The rows of a group lie close to one hidden flat surface of 12 dimensions, which passes through zero. Surfaces can cross.
Known rows, each followed by its group:
[  4.2,   1.7, -31.4,  27.8, -15.0,  23.2,  18.4, -29.6,   1.3, -50.9,
  12.1,  -9.0, -46.2, -54.2,  -6.2,  18.1] -> pepaz
[ -4.0,  12.8, -17.8, -22.0,  -6.2,  20.1, -18.2,  47.3,   8.0,  -1.0,
  -6.7,  36.1, -12.3,  19.7,  -5.4,  -0.9] -> par
[ 19.9,  23.7,   6.8,  17.3,  -4.0,  12.6,  33.7, -42.5, -11.5, -34.8,
  -0.6,  -6.7,  23.2, -21.2, -22.0, -12.2] -> Gakip
[ 25.2,   0.8, -14.8,   0.7, -12.3,  30.4,   2.8,   5.7,  -6.1, -49.0,
  27.7,  24.0,  -4.8,  11.7,   0.8, -21.1] -> Gakip
[ 10.8,  27.2, -17.8,  48.5,  36.7,  -4.7,   8.7,   4.7,  -3.3,  -2.4,
  18.8, -39.5, -17.8,  12.0,  18.5, -47.2] -> pepaz
[-30.2,   6.1,  17.3, -17.9,  -9.4, -16.4, -14.6,   1.5,  22.4,  31.4,
 -21.3,  13.8,  -3.4,   1.2,   3.5,  52.4] -> Gakip
[-17.2,  50.1,   9.5,  -6.3,   8.9, -16.2,  18.2,  -1.3,  16.0,  44.1,
 -30.4,  25.2,  35.1,  -1.6,  31.2,  -8.3] -> par
[  5.3,   4.7,  -3.8, -10.6, -15.0,   1.6,   4.4,   1.6,  13.2, -31.3,
  41.4,  52.2, -28.9,  11.9,  16.7,  27.8] -> kima
[ 26.0,  13.2, -38.1,  20.0,  16.5, -15.6,  32.2,  -9.2,  11.5, -31.5,
  16.0, -25.5, -42.3,  38.0,  -7.9,  -9.3] -> Gakip
[-21.8, -14.0,  14.3,  -2.3, -21.8, -27.1,  24.3, -37.9, -29.6,  22.9,
   4.7,   2.6,  22.1,  -1.2,   0.5,  -1.6] -> pepaz
[  7.7,   2.0,  -0.4,   4.0, -28.6,   0.7,  15.7,  15.1,  18.5,   8.4,
   6.0,  36.2, -44.1,  33.6,  -5.7,   8.1] -> kima
[ 39.5,   1.6,   4.8, -18.3,  40.2,  53.8, -16.8,  13.3,  -0.5, -46.1,
 -13.6, -33.9,  22.6,  16.8, -51.0,  42.8] -> kima
[ -7.6,  -7.4, -30.9,  -3.9,  -9.8,  18.5, -23.1, -20.9,  12.4, -10.1,
  -2.5,  -6.8, -28.7,  30.4,  -6.6,  -9.8] -> pepaz
[  1.6,   9.9,  -4.0, -12.1,   4.2,  -1.9,  13.8,  -3.4,   7.4,  47.0,
 -18.5,  15.8,  43.9, -46.5,  35.5, -23.3] -> Gakip
[ 14.3,  14.2,  15.4,  16.0, -10.2,   9.1, -10.9,  19.3, -10.0, -63.7,
   3.7,  -0.4, -19.0, -12.6,   1.8, -26.9] -> Gakip
[-14.3,  -8.9,  -0.8,   4.0,  -3.6,  25.9,  -9.2, -28.0,  -0.3,  36.9,
  17.4,  18.1,   0.1, -21.4,   5.2,  13.4] -> kima
[ 30.7, -11.4,  -8.5, -20.8,   2.1,  -2.7,  11.4,   0.5,   3.3,  19.3,
  -9.4, -10.1,  34.2,  -7.4, -44.2, -20.9] -> kima
[  6.1,   9.8,   4.6,   4.7,  29.7,  -3.8,  29.7, -51.9,  -2.5,  15.7,
  21.7,  -1.5,  29.0,  10.7,  -7.3,  43.3] -> pepaz
[-23.5,   2.9, -27.3,  22.4, -26.0, -11.0,  -8.9, -64.1,  56.9,  27.9,
  12.9,   3.6, -10.9, -38.3,  44.2,  15.6] -> Gakip
[ -5.6,   5.6,  20.7,  50.2,   1.9,  21.9,   0.7,   2.5, -21.1, -24.2,
 -24.9, -45.5, -15.7,  21.9,   8.3, -19.6] -> kima
[ 25.8, -19.6, -20.7,   3.2,  -6.8,  13.1, -12.7, -15.7,  38.9, -34.2,
  37.2,   8.2, -24.8,  21.8,   8.3,  15.5] -> Gakip
[ -6.8, -24.4,  15.2, -27.2, -16.2, -10.6,  15.4, -38.4, -12.9, -20.4,
  22.2,  25.4,  46.2, -17.0,  27.0,  29.8] -> pepaz
[ 18.2,  33.1,   1.4,  10.0,  38.5,  -9.8,  -4.1,  42.2,  -1.5, -31.7,
 -27.9, -37.8, -37.1,  31.6,   4.7, -15.2] -> par
[ 19.5, -14.0, -13.9,  18.2,  11.9, -35.4,   9.4,   7.3,  31.0,   1.7,
  10.7, -23.9, -26.3,  15.5,  40.1, -10.3] -> Gakip
[-21.5,  16.2,  17.2,  -1.7,  23.2,  31.9, -47.7,   3.7,  -4.0, -18.4,
 -18.8, -22.3,   5.4,  -3.0, -19.6,  24.2] -> kima
[-13.1,   6.6, -44.6,  -3.5,  -4.4,  34.3,   9.5,   1.3,  39.8,  27.3,
 -30.2,  -4.4,  21.8,  21.1,   5.8,  16.9] -> par
[-10.2,  -6.0,   0.1,   3.0, -17.7, -35.7,  18.7,  -1.9,   2.5,  23.9,
   1.8,   4.2, -13.7, -31.3, -39.0,  13.6] -> pepaz
[ -2.8, -31.3,  13.9,  19.8, -41.3,  -3.4, -11.0,  -7.6,  41.0,   8.6,
 -39.9, -22.2, -13.8,  -5.4,   1.6,   9.1] -> pepaz
[  5.7, -33.8,  -6.4,   4.8, -13.5,  17.9, -13.6,   5.0,  28.4,  -3.3,
  32.3,  15.0, -38.7,  38.1, -40.7,  49.0] -> par
[ -8.1, -32.0,   9.0, -18.6,   9.1, -49.3,  -7.5,  37.6,  -3.3, -11.1,
  -8.4, -29.3,   6.6,  47.2,   7.1,  -0.4] -> pepaz
[ -5.7,   7.2, -25.7,  14.9,   4.3,  -1.1, -17.2,  27.5,  -7.0,   3.7,
   0.6, -19.7, -55.1, -11.2, -26.7, -31.8] -> pepaz
[ 18.3,  -8.7,   1.0,  24.9,  20.5,  15.7, -20.8,  13.6,  13.5,  -9.8,
  -1.3, -35.3, -17.9,  -5.3,  14.2, -13.0] -> par
[ 28.4, -19.0,   7.3, -20.6, -32.6,  68.4, -20.1,  -2.4,  23.3, -21.0,
  -7.2,  33.8,  34.3,   9.2, -20.4,  19.6] -> Gakip
[ 37.9, -29.7,  37.8,   2.9,   9.7,  20.0,  -2.3,  23.4, -15.8, -34.0,
   4.8, -16.0,  38.1,  -7.4,  16.7,  -0.9] -> kima
[ -0.1, -24.4,  52.9,  -2.0,  -7.7,  -4.3, -30.0,  32.3, -16.9, -14.1,
 -14.5, -21.2,  21.5, -11.5,  -1.4, -10.9] -> kima
[ -6.9,  -0.6, -12.5, -16.3,   5.8,  47.6, -12.3,  22.6, -17.8,  10.6,
 -18.8,   7.7, -32.3,  12.5, -30.9,  30.5] -> kima
[-27.5,  42.2,  -7.5,  16.6,  19.6,  21.1, -17.5, -30.7,  -6.3, -25.9,
  23.2,   4.7, -28.7,  18.1, -10.7,  29.8] -> kima
[-22.7,  12.7,  -1.6,  13.3,  -2.2, -13.4,   8.1,  -5.5, -66.0, -22.8,
   8.9, -12.8, -30.4, -29.0, -18.0, -32.5] -> Gakip
[ 10.6, -24.3,  28.3,  15.2, -32.7,  -0.1,  -2.5,  -4.8, -13.1,   0.5,
  -4.0, -10.0,   6.4, -51.2,  -3.3, -32.7] -> Gakip
[-34.1,  44.2,  12.3,  13.3,  13.6,  28.7, -15.0, -17.8, -13.7,  22.7,
 -26.6, -12.0,  -2.9,  13.5, -40.2,  21.6] -> kima
[-21.0,  30.5,  -1.2,  34.8,   4.9,  34.3,  25.5, -19.2,   0.2,   8.2,
  -7.8,   6.2, -38.5, -25.0,  35.5,  28.0] -> pepaz
[ 34.8,  -9.0, -41.5, -35.6,   8.9,  48.4, -20.2,  36.2,  10.6, -15.8,
   1.8,  22.8,  -2.8,  -1.0, -10.4, -10.5] -> Gakip
[-44.7, -10.5, -49.3, -39.5,   2.5, -30.6,   3.6,  -2.6, -47.3, -28.5,
  21.4,   3.7, -16.2,   0.4,  28.2,  -7.6] -> par
[ 13.3,  17.4,  -1.1,   4.5,  20.5,  33.0, -25.2,  17.7, -17.0,  19.8,
  15.6,  15.9,  -5.3, -49.9, -10.9, -35.8] -> par
[-27.0,   4.7, -25.4,   3.6,  19.1, -13.9, -18.2,  16.9,   7.6,  18.0,
 -26.0, -39.0, -18.8,   7.0,  36.1,  -1.9] -> kima
[  0.7,   9.2,  34.5,  39.1,  -1.5, -13.3,  18.0,  11.3, -29.3, -23.0,
   0.5, -10.4, -25.7, -17.7,  42.9, -29.6] -> par
[ 26.6,  -4.0,  22.1,  35.2, -42.4,  30.9,  -9.0,  -2.0,  40.8,   3.0,
 -10.0,   6.8, -26.3,  24.5, -28.5, -27.9] -> kima
[ -3.1,   9.6, -27.2,   9.0,  -4.3,  18.2,  13.6, -25.5,   9.3,  -7.5,
 -15.0, -11.9,  -0.5, -33.7,   1.3,  -0.8] -> pepaz
[ 15.2,  11.1, -24.0,  15.2,  29.5,  -1.0, -12.3,   9.1,  48.7,  19.6,
 -19.1, -40.9,  20.8, -12.9,   3.3, -12.1] -> pepaz
[  1.0, -12.4, -11.9, -29.9, -16.6,  24.5, -23.2,  11.5,   5.3,   0.2,
 -44.6,  -4.1,  -0.9, -26.4, -21.5,   8.2] -> par
[-34.0,   6.6,  22.4,  19.6,   0.7, -18.3, -10.0,  17.5, -14.2,  21.8,
 -48.1, -42.2,   1.6, -24.4,  26.9, -15.6] -> Gakip
[ -3.3,  23.3, -22.0,  16.0,  18.0,  43.5,  -2.1, -16.4, -36.4,  -0.4,
  22.6,   2.9, -22.8, -15.5,  -0.2, -37.5] -> pepaz
[ -2.6,  35.8,  -8.4,   6.1,  13.2,  -8.3,  30.9,   1.8,  31.8,  11.4,
 -38.2, -11.3, -13.0,  61.2, -24.1,  33.5] -> par
[ -6.8,  11.6, -39.1, -12.7, -27.7,  -5.6, -14.7,  -2.4,   9.8, -22.1,
 -15.4,   5.1, -20.1,   0.8,  -9.2, -43.1] -> par
[ -2.4,  15.7,  -5.8,  38.1,   1.9,  11.3,  46.1, -24.6, -36.5, -34.5,
 -10.4, -28.0,  12.0, -14.1,  43.3, -34.0] -> par
[ 16.3,  24.4,   1.4,   1.4,  31.7,  31.6,  10.1,  15.5, -23.8,  -5.3,
  38.8,  35.4,  28.4, -11.5,   2.9, -14.3] -> par

New rows, each followed by its group:
[-17.9,   1.5, -13.1,  15.4, -40.4,   9.8,  33.0, -31.1,  21.8,  15.0,
 -36.0,  -2.0, -13.1,  22.2, -22.2,  23.6] -> par
[ 38.7,  15.3,  20.0,   5.8,  44.5,  -0.8,  12.7, -29.3,   7.5,  -6.8,
 -13.3, -38.1,  19.3,  -1.0, -37.5,  24.1] -> par
[ -4.5,  -4.3,  -1.7,  28.2, -21.2,   4.9,   5.3, -32.4, -22.2,   5.3,
   3.6, -13.9, -38.1, -37.3, -24.5, -23.7] -> par
[ 35.0, -17.8,  44.9,  16.1, -26.8,  30.1,  -9.4,  -8.1,  15.4, -20.4,
 -15.1,   0.1,   7.5, -39.3, -13.7,  -4.7] -> par
[ -7.2,  -5.1,   7.4,  29.4,   3.2,  36.6,  26.2,   1.2, -20.3,  43.2,
 -33.9, -25.4,  13.3,  -6.5, -13.6,   1.4] -> par
[  0.6,  43.7,  12.5,  -1.5,   4.9,  52.2, -11.7,  19.3,   5.7,   4.3,
 -28.9,  23.3,  36.4,  -4.5,  27.0, -20.6] -> kima
[  2.5,  16.0,  -2.8,  58.4,  10.3,  30.9,  10.1,  -0.7,  24.0,   4.5,
   6.7, -11.3, -34.1,   4.8,  28.4,  -8.3] -> par
[ 13.0, -16.3,   2.7,  -4.9, -27.4, -41.3,  -7.1, -26.0,  26.7, -52.8,
   8.5,  -6.2,  36.2,  22.2,  23.1, -20.2] -> par
[-13.7,  37.4,  15.5,  34.9, -18.0,   5.0,  -6.8, -35.5,  14.9, -23.5,
 -34.7, -32.5,   3.5,   5.5, -23.3, -18.7] -> kima
[ -8.7, -25.8,   8.4,   7.8, -22.6,  39.7,  -4.5, -42.0, -32.0, -21.1,
   1.1,  -6.6,   4.0,  -1.3,  47.2, -20.1] -> pepaz
[ -1.8,  14.3,   1.9,   4.1,   8.4,  11.9, -12.8,  30.2,   8.7,  10.9,
   6.7,  22.6, -15.9, -53.5,   1.6,   0.2] -> pepaz
[ 15.6,  17.3,  20.8,  19.7,  28.5,  27.7,   7.9,  -1.5, -25.3,  16.2,
  -0.1, -11.0,  19.1,   9.7,  -4.3, -26.4] -> pepaz
[-22.3,  33.5,  -6.2, -11.4,   5.3, -21.8,  16.6,   3.5,  11.1, -15.4,
   3.9,  28.8,   6.0,  44.4,  57.3,   7.8] -> pepaz
[ -0.9,  -4.4,  38.3,   6.9, -25.6,  -7.6,  -6.9, -26.8,  -3.9,  21.5,
  -6.5,  13.3,   9.1, -61.5,  17.9,  -0.9] -> par
[ -4.6,   9.3, -25.1,  -5.9, -35.3,  37.9, -23.3,  -2.3,   0.8, -25.2,
 -26.4,  10.0, -48.1,  43.1,  -7.0, -25.9] -> pepaz
[  9.0, -16.3, -28.1,  13.9,  -7.2,  42.0, -23.8, -31.9,  13.2, -42.1,
  16.5, -14.4, -31.2,   2.9,  21.0,   1.8] -> pepaz
[ 25.9,  15.8,  14.1, -33.0, -37.3,   7.6, -27.8,  41.3,  42.6, -15.0,
 -45.6,  30.9, -10.7,  29.5, -55.2,  -3.7] -> par
[  3.8,   6.0,  18.8,  26.4, -33.3,  34.1, -16.0,   6.6,  27.9,  -6.9,
  -9.4,  12.9,  19.2,  26.4,  12.7, -36.5] -> Gakip
[ 14.6,  14.2,  11.4, -50.2,  19.4, -35.5, -26.3,  15.8, -11.2, -21.2,
  -9.5,  14.6,  26.9, -17.5,  -1.4,  -8.1] -> par
[ 33.9,  24.7,   4.3,  19.0,  39.3, -14.9,   8.8,  29.5,  27.9, -34.2,
  19.8, -11.4,   4.9,  15.8,   1.6,   7.1] -> pepaz
[-28.9, -12.5,   5.7,   6.0, -45.3,  -8.6,   8.9,  22.1,  38.8,  25.8,
 -78.9, -23.4,  -5.6,  34.7,   8.3,   5.1] -> par
[  2.2,  46.9,  13.1, -13.2,  13.0,   4.6, -21.8,  44.6, -16.8,  -0.7,
 -24.3,  23.3, -25.0, -29.3,  -0.4, -38.8] -> par
[ 21.1,  -7.9,   3.7, -31.7, -15.7,  -9.0,  16.1,   2.6,  29.9,   0.3,
  28.3,  60.0,  -2.4,  32.4,  -2.8,  38.3] -> Gakip
[  1.2,  24.2,  -3.4,   1.5, -36.0, -39.5,   4.3, -39.3,  33.1, -43.5,
  18.9,  25.2, -18.4,  19.0,   1.3, -10.1] -> par
[-18.9, -10.5, -37.2,  15.7, -37.5,  24.8,  -2.4,   3.9,  14.1,  -4.7,
  23.4,  31.0, -10.8,   6.5,  26.9, -24.3] -> par
[ -4.2,   6.9,  -2.6, -14.7,  11.1,  13.1,   9.7,  -0.6, -18.1,  39.7,
  -7.7,  10.4,  -1.7,  12.2, -35.7,  15.0] -> kima
[ -9.7, -11.7, -10.9,  -0.7,  38.0,  38.1,  15.2,  11.0,   0.6,  45.1,
   3.7,  -7.8,  31.9,   7.6,  21.0,  47.7] -> par
[ -9.1,   5.3, -13.5, -13.5, -32.6,  -7.3,  15.4,  31.6,   6.2, -32.8,
 -52.1,   0.2, -14.1, -26.0,   7.5,  10.2] -> pepaz
[ -2.5,  23.2,  -4.5,  -7.7, -48.2,  14.9,   2.9,  -1.7,  15.3, -18.7,
 -34.5,  32.7, -23.8,  22.0, -23.9, -24.6] -> pepaz
[-28.9,  -6.1, -28.8, -22.4, -21.2,  -9.7,  18.9,   6.3, -12.2,  42.0,
 -10.8,  27.5, -45.4,  38.7,  -9.3,  19.5] -> Gakip
[ 24.3,  16.3, -29.1, -25.6,  -7.7,   2.1,   8.4,  45.4,  25.6, -30.0,
  -9.6,  37.0, -31.1,  36.3,  -3.9,  -3.0] -> kima
[  0.2,   5.2,   5.0, -15.2,  20.9,   1.1, -17.1,   8.2,   0.0,  11.9,
  -1.1,   1.5,  23.3, -24.4,   2.8,  10.3] -> Gakip
[-24.9,  48.8, -11.2,  29.4, -20.3,   9.4,  -6.9, -31.6,  43.8,  -7.9,
 -53.8, -21.1,  10.1,  -9.1,  26.9, -17.6] -> kima
[-53.7,  31.3,  -5.3,   8.5,  -5.7,   8.2,   9.3, -25.6, -10.8,  24.4,
 -18.6,   0.7,  -1.8,  25.7,   1.7,  17.2] -> Gakip
[  7.4,  -5.2,  16.0, -11.4, -13.5, -19.4, -28.2,  26.7,  40.9, -31.7,
  -3.7,  15.1, -36.0,   5.9,  -7.4,  33.4] -> Gakip
[-10.4,  29.6,  15.5,  25.4, -13.1,  31.0,   8.2, -17.3,  13.0,   3.4,
 -21.5,  11.0,   9.4,   7.1,  19.8,   5.5] -> kima
[ 19.9, -10.1,  32.8, -24.5,  26.6, -24.3, -44.9,   4.9,  13.7,  -3.0,
  20.7,   5.7,   6.6, -35.6,  12.0,  26.9] -> par
[-12.1, -18.2,  -1.6,   5.5,   1.7,   5.2,  28.4, -17.9, -31.0,  23.8,
   6.5,  -3.6,  30.2,   5.4,  36.2,  -6.3] -> Gakip
[-38.3,  34.9,  22.7,  14.6,   1.4,   3.5, -21.5,  17.9, -13.7, -14.8,
 -33.4, -14.1,  14.3, -22.2,  31.6,  -0.9] -> Gakip
[ 36.4,  -5.2,  -6.5,  -5.3,   9.7,  19.7, -32.0,  14.7,  40.6, -25.8,
 -11.0, -23.8,  15.7,  44.6, -10.7, -14.6] -> pepaz
[ 19.5,  44.6, -12.9,   1.0, -10.2, -20.5,  -3.8, -30.0,  20.8, -51.5,
   5.9,  -0.5,  14.3,  -1.5, -52.5, -24.4] -> kima
[ 16.2,  26.9,   0.6,  14.6,   0.8,  23.1,   1.1,  32.8,   2.8,  18.8,
  -9.4,  12.2,  13.6,  31.6, -33.3, -46.5] -> par
[  1.7,  30.4,  37.4,  15.7,  -1.6,   6.6,  -0.1,  18.1,  28.6,  51.3,
 -23.8,  17.8,  12.6,  21.9,  -6.6,  -5.2] -> pepaz
[  2.0,  14.2, -18.6, -10.8,  45.8,   5.6,  -9.0,  15.1, -13.5, -21.3,
  23.7,  -7.9,  -6.1,  46.9,  30.7,  -5.3] -> pepaz
[ 16.7,  -6.1,   1.2, -13.8, -13.0,  11.0, -35.2,  35.4,  30.3, -25.3,
 -13.0,   7.5,  -1.3,  23.2,  20.5, -14.1] -> pepaz
[ -6.2,  13.4, -31.5, -17.2,  12.7,   3.3,  -4.1,   0.0,   3.9,  35.2,
   0.5,   7.7,  51.3,  18.2, -17.2, -40.2] -> par
[-19.9,  19.8, -30.9, -27.0,  23.8, -14.6,  13.5,  13.5, -10.4,   7.3,
  -2.9,  10.0, -31.6,   7.8, -31.8,  39.7] -> pepaz
[ 25.8,   9.7, -27.4,  -1.4,  29.4,  16.6, -26.2,   0.6,   3.2,  -9.8,
  13.4, -15.3, -10.2,  -3.9, -32.8, -18.0] -> par
[-24.5, -21.4,  -9.7,  17.3,  -6.0, -29.9,  13.0, -12.4,  24.0,  -0.7,
 -13.8, -32.1, -32.4,  -5.6,  24.9,  34.7] -> pepaz
[-61.7,   5.5,   7.1,  14.5, -24.5,   8.6, -14.3, -15.7, -14.6,  -2.8,
 -20.9,  -5.5, -27.8,  22.0,  -2.9,  33.2] -> Gakip
